The same things were measured in two ways. Each way mixes the same 12 hidden numbers, adds some noise and spreads widely along 6 directions of its own, which tell nothing about the thing.
Some things both ways: the first way, then the second way.
[-27 -35  46 -24  42  57 -22   1 -51 -35 -18  33 -46  14  -3  13  33  24
  13  28]
[-25   9 -39   1  28 -14 -17  54   5 -16  29 -19  10   8  -4 -27 -26  -9
   1  24   4   0  21  12   5  -7   4 -20  -2]

[ 14  -1 -31  15 -31 -41  18 -12  29  36 -30 -35  15  10   3  10   7 -31
  28 -51]
[ 42   9  16 -19 -14  14   3  16  -3  30 -23  13   7   0 -22  31  31  -8
 -28  -3  20   4 -38  -3   4  10   7  34   3]

[ 22 -29  37   7   3  13 -30  41 -12 -56   8  48  -8 -43  11 -34 -18  17
 -16  24]
[  1  35  44  49   5   8   4 -38 -65  -7 -31  19   9  14  21 -10  11  15
  58  27  10 -30 -24 -26 -26  18 -40  17  17]

[  7 -45  30  19  -9 -27 -10 -30 -31  -4  56  55  11   2   6 -56 -14 -36
  -6  43]
[-56 -11  -7  27 -11  26 -57 -30  36  -4  -8 -16   2  16  14  20  24  13
  30  12  -2  21 -23  23  10 -41   7 -34   1]

[-20  16  -4 -10   4  35   5  12 -24  17   3  -3  -8  13 -21 -41  68 -20
   2  26]
[ 39  50  36 -29 -31  33 -16  13 -10  36 -39  20   3 -11 -19   2  42 -51
 -12  -2  22  -8 -61 -24 -12 -11  -2  44  23]

[ -8  21 -34  -4  -2  51  13   2 -36  29 -12  24 -13 -58  -7  16   8  40
 -23   3]
[ 13 -22 -10   2   8 -16  27  15  24  -6   8 -15   4  -3  -2 -17 -12  -4
 -27   0   3   2  14 -10   7  17  12  -2 -16]

[-29  -7  26   4  34  75 -40   9 -13 -36 -17   2 -34 -22 -35  25 -24  25
  30  -3]
[ 36   6   3 -29   4   2  38  40 -24   6  -6   6  10   5 -17   7  -5 -29
 -10  19   5   7   0  10  -2  27  -9  37   6]

[-12  49  13 -25  23 103 -54  -3 -63  20 -57  15  40 -37 -13  54  34 100
  45 -31]
[ 17  -7  34  32  15  -3  41  20   2  -6   6  17  31  45  24 -32  -9  -2
 -18 -19  21  23  23  -7 -13  30 -32   2 -13]

[-27   5  -8  23  14  65  -5  14   2 -27  37 -17  -1  29 -42 -71   0 -31
  -3  50]
[ 10  57  10  19   7  14  15  -9 -23   1   0  -5 -14 -32 -11  -3   7 -38
  48  16 -35 -59 -29  -4 -14 -14  -3  58  13]

[ -4  -1  40 -12   8 -10 -40 -22 -58   6 -40 -23  25   7   4  87  11  45
 -17 -63]
[ 26   9  32  63  38   4  44   5 -28 -38   1  -4   7  11  26 -10   5 -26
  22  28  19 -51  32 -18 -15  16 -31  32 -25]

[ -3   9 -12  42 -12  49 -30  -9  -2  -2  -9 -11  50 -17 -16 -28  -6 -11
  12 -25]
[ -1   9  27 -26  19   6   3  26   9   1   1   3  32 -10  12  -4   5 -53
  23  -5  -2 -36 -25 -17  -4  -4  18  35 -16]

[ 26 -18  10 -29   0 -36 -21   1   4 -13  -7   6  13  -1   0  32 -75 -12
  35 -29]
[-22 -43 -54  -6 -12   3   1   8  16   3  29 -13 -11   6 -42   9 -19  43
 -33  -8   6  21  15  23  28  -2   2 -38  -6]

[-13  33 -24  12 -49   8  -7 -23  16 -15  20  -5 -34  16   4 -17  11 -35
 -38 -13]
[-21   0 -15 -23  -8   4 -19   6  44  -7  -6  -1  31  16 -37  21   4   8
 -12   0  13  27   4   7  17   0  20 -21 -13]

[-32  22  47 -23  -3 -20  -5 -19 -16 -19   6 -27  -5  55  19  44  51 -15
 -12 -11]
[ 20 -34   2  -9 -24  37   6 -15  11 -22 -16  11  16  12 -34  16  36 -34
  -7  23  26  -5  20   9  14 -11 -11 -13 -14]

[ -8 -24 -29  -8   2  84 -31 -27  36   4   8  47  14   0  -5 -66 -28  23
 -46  13]
[-30  65  14 -21   9   4 -15  28 -12  11  18   7  -4 -13   2  16 -33  -7
  16 -31   3 -37 -22  -4  -5   7   8  54  -2]

[ -7 -11  24   0 -24  21 -30   0 -34 -20  13  49 -23 -18 -10 -22  16   4
 -44   2]
[-41  28 -24  13  19 -27 -61  24  22   4  11  -6  29  30  11 -14 -31  52
  -8   4  14  22 -34   5  14  12  29 -20  -2]

[ 39  53 -27  21 -31 -59  26 -41  18  30 -24 -15  23  35  19   8 -37 -17
 -67 -35]
[-29 -11  31  12  -9   4  18 -29  60  -7 -29  18  35   8  10 -17  28 -41
  37   6  -2  33  45   0 -16 -10  -3  -2 -30]

[-19  -3   9   2  21  -7  34 -50 -49  17 -22  18  -8  30  48  43  43  22
   0  17]
[-14 -61 -45  22  26   1  10  32  14 -34  36 -35  -6   9  -3  -9  -7  -8
 -10  22   3   1  40  20  10 -18 -10 -45 -21]

[-36  40  71   8 -39 -41 -28 -12  21 -46  29  -8 -31  47  -5 -19   3 -73
  47 -12]
[  0 -45   7  60  21 -11  50   1  44   0  20   8  37  56   6 -54 -10  37
  -8  -3 -16  52  10   4   3  23 -14 -20 -29]

[ 13  40 -37  -9  10  32  27  -3 -77  40 -27   3  18  -1   2  15  20  30
  -4  12]
[-10   1 -22  49  14  -7  14   9  17  -2  15 -20 -12   0 -10 -33  -4  12
  -5   1  -8   0   8 -10  -6 -11 -13 -17  -4]

[ 31 -15  13 -21  -6 -87  -1   7  72 -15   5  12 -29   6 -14   8 -64 -49
 -12 -20]
[ 25 -10  26 -17 -29   5  31 -29  23   6 -19  21  10   7 -17 -10  10 -17
   3  -6 -17  36  10  10  -3  16  -4   8   0]

[  -2  -12   10  -18  -19 -106   61   17   85    0  -13    6  -51   63
   15  -40   76  -73  -22   11]
[ 20   0 -17  13 -18   0 -24 -42  11 -18   0   3   2   3 -12 -19   1   2
  -3  17  -4 -26 -26  13  -7   5   4  14 -16]

[-22  10  35  18  -4 -19 -35  36   0 -44  17 -33  -5 -17 -18   7  21 -13
  67  -8]
[ 19  -5  28  -8  13 -22  15  26 -28  21  -8   6  17   0  31 -22  -2 -13
  -5 -13   2   8 -19 -24  -5  23   3  -4  21]

[-14 -86  34 -25   3  21 -25   4 -46   2  -7  71 -39 -77  -2  47  32  50
  -2 -15]
[  4 -27 -67 -31  20 -26 -51  62   9 -22  36 -32   5  -2  -5   8 -25   5
 -64  21  39 -20   0  16  45   7  53 -34  -9]

[  3 -22  39   8  -8 -12 -26  10  -8 -13  41  21   2  -4 -31 -50 -24 -30
 -19  20]
[  0 -14  -4  18 -25  30   5 -14  36   1  -7  -8   4  37  -6  -5   4  16
 -26  22  11  34 -28  19  29  -2   5   0  -1]

[ 38  -1  12 -13  -1 -40 -59 -19  13  -3 -21  35  24  -4  -4   3 -47  -6
  51 -39]
[-27  -1   5   5   8  -4   0  30   5   9  27  -1  13  26  17 -30 -24   6
  -9 -43  -3  30  -1  -1 -15   4 -21 -20   6]

[-15  -4  13  -7  24  -9  -5  31  17  12 -12 -44  -1   0 -15  11  28  22
  57  -9]
[ 10 -18  17  14 -18  10  28 -28   7 -10 -22  -4 -16 -12  26  10  21 -43
  -8   8  33 -16  41  -7  -5   3 -11  20 -15]

[-22  22  -2 -25 -31 -97 -11 -52  47   3  42 -15 -43  36  24  34  -2 -47
 -44 -27]
[ 27 -27  26 -21 -17  15  41   6  10  -9   2  -6 -10  -4 -14  14   5 -23
 -32 -35   5  13  21  -8   3  13 -10  -9  -6]

[-18 -22 -16  26  -9  37 -36 -66 -32  12  30  29 -26  -8  -2   1 -25  30
 -65  -1]
[-12  41 -33 -17  23  -3 -28  56 -24  -4  17 -32 -20 -23   3  45 -14 -17
 -12   6  23 -38  -8  13   9  -5  18  25  15]

[ 16 -28 -30  -5 -14 -44  18  -9  40  18  14  85  28 -33  -1 -43 -21  16
 -47  19]
[  2  23  31 -28 -42  37  -3 -28 -29  49 -36  21   8  14  17  41  18  -9
  -3  -9  19  12 -76   7  10  11   0  51  42]

Other things, the second way, with their names:
(94): [-28   1  -7  31   4 -23 -17 -21  47   0  -2 -13 -12 -16  27 -17   6  -6
  16   0 -14   6  21   7 -12 -12  19   0 -16]
(429): [  0  20 -32 -19   1  -4 -36  10 -36 -15  14  -5  -4 -20 -45 -17  -8  -3
  27  10 -20 -37 -27  -2 -20 -13 -13 -13  13]
(186): [ -6 -13  14  38  18 -32  13 -16  38 -45  17  -8  -2   4  11 -21 -20  16
  16  -6 -13  13  79   9  -9  19  -4 -31 -38]
(289): [  7  20   8  10   3 -18   4  -8  20   9  13 -15 -15  -4 -15  -1 -22  37
   0 -37 -33  14 -25   0 -24  21   2  19 -13]
(168): [ 25  -3 -53 -41 -10  -1 -29  40 -25  10  32 -15 -14 -16 -13 -38 -28 -26
 -46   3   7 -39 -61   0   0  -3  10  16  15]
(144): [ -7  12  56 -13 -17  27  23  -8  13  45 -37  38  27   6   7  17  38 -36
  34  -5   5  29 -14  -1 -12  -4 -10  45   1]
(43): [-28 -18 -52  25 -21  29   2 -16  17   1  39  -9 -14  15  -9 -29 -22   4
 -15  -7  -3 -20 -19  25   6 -20 -17  19 -11]
(294): [ -8   6  32  10 -20   1   5  -5  24  13  -6  20   5  15  21 -41   4 -16
  -2 -11  -3  46  21   3  -1  -1  -9 -20  14]
(328): [  7   1  -5 -30 -14 -15 -30   3   9  19  -3  -1  -5 -10  22  -7  -6 -17
 -11  -8  -3   8 -34  11 -14   7  18  18   5]
(229): [-28  40  -2   9   4  17  22  34  -1  15  -4  -8  -2 -15 -18  -2   9 -31
  -5  -6  22 -18  13 -30   3 -19 -13   9  11]
(153): [-36  15  -4   4  -2  16 -27  -1  20   1  -5   1  28  41   6  15 -10  19
  12  12  16  27 -27  22   6   3   1  11  -5]
(96): [-29   5 -15 -20 -20   1 -40 -37 -21  -9 -23   8  -7 -17  -2  53  11  -8
  33   6  33 -24  15  18 -33   0 -14  26 -15]
(227): [-18 -63 -58 -19 -12 -10 -10  22  47  -8  34 -25   4   9 -12 -44 -19  -5
 -43  -8  -7  33  14  15  11 -13   9 -58 -10]
(255): [-80  24 -29  64  31 -35 -14 -25  53 -35  22 -28   2  -7  30 -39 -30   2
  45   2 -17 -23  47   2 -30 -14   4   3 -40]
(30): [ -1 -25 -13   4  16  11  -2  13 -12   2  16 -16  12  26 -18  12 -20  55
  -2   2   4  -4 -63  -1   5  16  -5   6 -14]
(402): [ -9   9  25  -1   7  -8  32   5  32  16   3  12  28  -2 -15   2   4  -8
  18 -35 -30  24  15  -2  -5  10   5   6  -8]
(392): [ 23 -43 -36 -32   7 -21   5  57  30  -5  45 -23 -20 -25  12 -47 -18 -56
 -45 -12 -14   0  25  16   7  -9  23 -16 -10]
(335): [ 25 -43 -41  22 -22  10 -12 -47 -19 -41   3   0  -9  -8 -32  -2  28 -13
   6  36   3 -34  29  23   8 -13 -16 -35  -4]
(490): [ 25  17  46  19  -6  33 -13  -7 -54   1 -43   9  -1  15  -7  40  43  13
  33  31  23   6 -28  -8  -4  -3 -32  -9  28]
(23): [-14 -29 -18 -85 -30  19  -9  75  41  47   2  11  23   8   4 -25   2 -69
 -71 -14  51  39 -10  -5  32 -18  27  -6  11]
(190): [ -4 -14  15  15  -4  -8   4  -7  53  20 -13  10   8 -14  26 -25  28 -42
   2   3   0  14  20  -4   0 -13  20   8 -18]
(98): [  0   1   1  -3 -30  27   7 -18 -14   6  -6  11  -4  -3  -7  -1  20 -37
   3 -11   2  -2   8  10  -7 -12 -22   3  20]
(327): [ 36  26  30  10  -2  14  30  -1 -23  15   8   0 -20 -14 -17   2  -3   9
   9 -12 -38 -13 -35  -3  11   9  -2  24  22]
(24): [-27  21 -19  50  -2 -32 -23 -43 -11  17  15 -13 -41 -33  12  13 -22  70
   7 -35 -10 -27  -6  -1  -1  17  14   6   3]
(160): [  7  -7 -24 -24  15 -34  14  55  30  -2  39 -31 -28 -63   3 -56 -21 -62
 -34 -19 -17 -41  37 -26  16 -13  44 -15  -8]
(133): [ -3  18 -29  10 -34  -1 -35 -73   6 -10   2  -1 -11   0 -25  -1 -21  42
   7  -8 -14 -28 -54  16 -23  16  -3  33 -14]
(177): [  2  38  -3 -17  -4 -21 -42  -3 -27   3 -15   9  -6 -29 -12   2   4  -3
  18   0   5 -25  -9  -9 -25   6   4   7   9]
(266): [-19 -24 -23  28  58 -54  -9  33  22 -30  36 -34   9  -3  38 -27 -36  12
  17   7 -23  -7  27   7 -17  13  18 -16 -35]
(246): [ 40   2 -18  14 -25  43  28  -1 -22  -4  -1 -21 -30  24 -25  32  -5  25
 -48  33  40 -12 -40  17  24  15 -21  43   5]
(232): [  7  51 -23 -31 -20  -1 -70  12 -45  29 -18  11 -19 -13 -11  15  -1   8
   2  12  26 -21 -68   9 -34   3 -10  45  17]
(353): [ 28  15   2   9   1   8   7   0 -29  15 -10   8  -7 -13 -37  21  17  17
   8   7  10 -35 -28 -14 -15   6 -15  33  -9]
(352): [ 10  -6  47  -2 -13  35  22  10   9   3 -15  12   7  43  14  36   4  12
 -14  15  28  46   2  23  41  19   2   7   4]
(365): [-29 -44 -61 -39   2 -25 -38  46  18  19  21  -9   9   9 -21 -10 -28  40
 -37  -8  24  34 -11   7  -2   5   9 -37 -13]
(76): [ 55  -1 -29  22  16   4  26  69 -36   9  13  -4   0   7 -20 -16  22 -25
 -61  34  29  -8  11  -2  37   2  -2 -16  32]
(7): [-30   6  10 -10 -15 -21 -24 -30  11  -1  -5  12   7  12   8   0 -21  31
  21 -21  -4  34   4  12 -20  21  -6 -10  -5]
(267): [ 31  12   3 -51 -13 -12 -15  53  -4  45 -11   4 -15 -19  -6 -24   0 -21
 -32  -4   3  23 -45 -12  -4   4  16  12  25]
(82): [ 16  -6 -44  22  19 -14  14  18  -1 -19  37 -25   6   6 -25 -45 -24   1
  -9  11 -39 -17 -21   9   1   5  -2  -9   4]
(448): [ 27   2 -10   4  -6   6  26  11 -27  28   3   0 -24   2 -20  15 -14  41
  -8  20  -5   9 -33  18   8  24 -11  41   8]
(228): [ 34  25  59  16 -39  39  45 -43  -8  15 -51  23 -14   6  -1  25  35 -20
   7   2  26  10   0 -10 -24  15 -42  58  -1]
(222): [ 50  28   6  43  34 -30  15  28 -58  33  19  12  12   9 -12 -27 -13  63
 -14 -18 -20 -22 -71 -29  -2  41  -3  14  24]

Some of these things the first way, each followed by its name:
[  5  14 -31  -9 -14  19 -13  15 -13 -11   0 -25 -10  30   5 -34  11 -17
  16  -3]
(229)
[ -6 -16  24  16   6  46 -47   7  -9 -27 -11  12  22   3 -31 -31  -9   3
  33  -9]
(153)
[  13  -12   10   23   -7  -14   -1    5   39  -16   21   67  -43  -16
   -5 -100   -3  -42  -26   51]
(168)
[   4   18   -6    4   39   34  -28   64  -34    7   -3 -109   35   -7
  -64   16   -8   -2   76  -15]
(160)
[-39   9 -20 -33  29  46  34  12 -15  10 -32  31 -47  27 -16 -20  65  22
  -1  38]
(255)
[ 21   5  40  -8   6 -19 -47 -14  15 -12  14  44  42  33 -33 -61 -76 -33
  20   6]
(43)
[-27  70 -17  37 -60  37   5   6 -18 -18  25 -25   5  -3   5 -26  42 -19
  19  -3]
(222)
[-14 -20  54  -9   7   9 -56   8  31 -38  24 -32 -50   5 -16  19 -31 -13
  37 -15]
(186)
[-46  61  18 -53  49  20  -3   5 -48   2 -14 -40  34  66 -25  63  66  44
  37  11]
(98)
[ 49  -2  -6  25   2  29 -48  16  36  16  -5  -9  23 -43 -30 -45 -93   5
  32 -23]
(228)
[-20  -9   4  -3  25 -29  26   4  23  21 -13   8 -17   5 -20  -7  37  -4
  14  15]
(328)
[ 19 -13  22  26  -7 -31  -3 -22 -46 -12  14 -23  15  16  46  25  11   4
 -44  -2]
(490)
[ 19 -29 -22 -20  17  45  16 -26 -15  44 -46  82  53 -45   4   5 -47  47
  16  -7]
(144)
[ 12  17  -1  -1  27 -41  34 -12  -5  31 -65 -24   5  63   2  11  28   4
 -37 -11]
(232)
[ -4 -35  61  -5  47  -4 -49  46 -27 -22   2 -38 -12 -15 -62   3 -33 -37
  81  -7]
(267)
[  5  23  15 -26  33  17 -15   0 -70 -28 -15   6  -3  15 -15  51  -6   6
 -45   7]
(429)
[-24  66 -16  19   0  18  45 -29 -18  14 -40 -16 -16  34  36   8  39   5
 -11   9]
(365)
[-37  32 -25   2  38  45  54  26 -21  41 -25 -60  18  36 -27  -6  79  18
  65  28]
(94)
[ 54   6  17   3   3 -34 -21  25  36  -5   4 -13  26  19  -8 -38 -37  -9
  17   5]
(294)
[ -9   5  50 -12   6  -2 -60  15 -17 -42  25 -19 -38  -5 -37  27 -34 -17
  -5 -16]
(177)
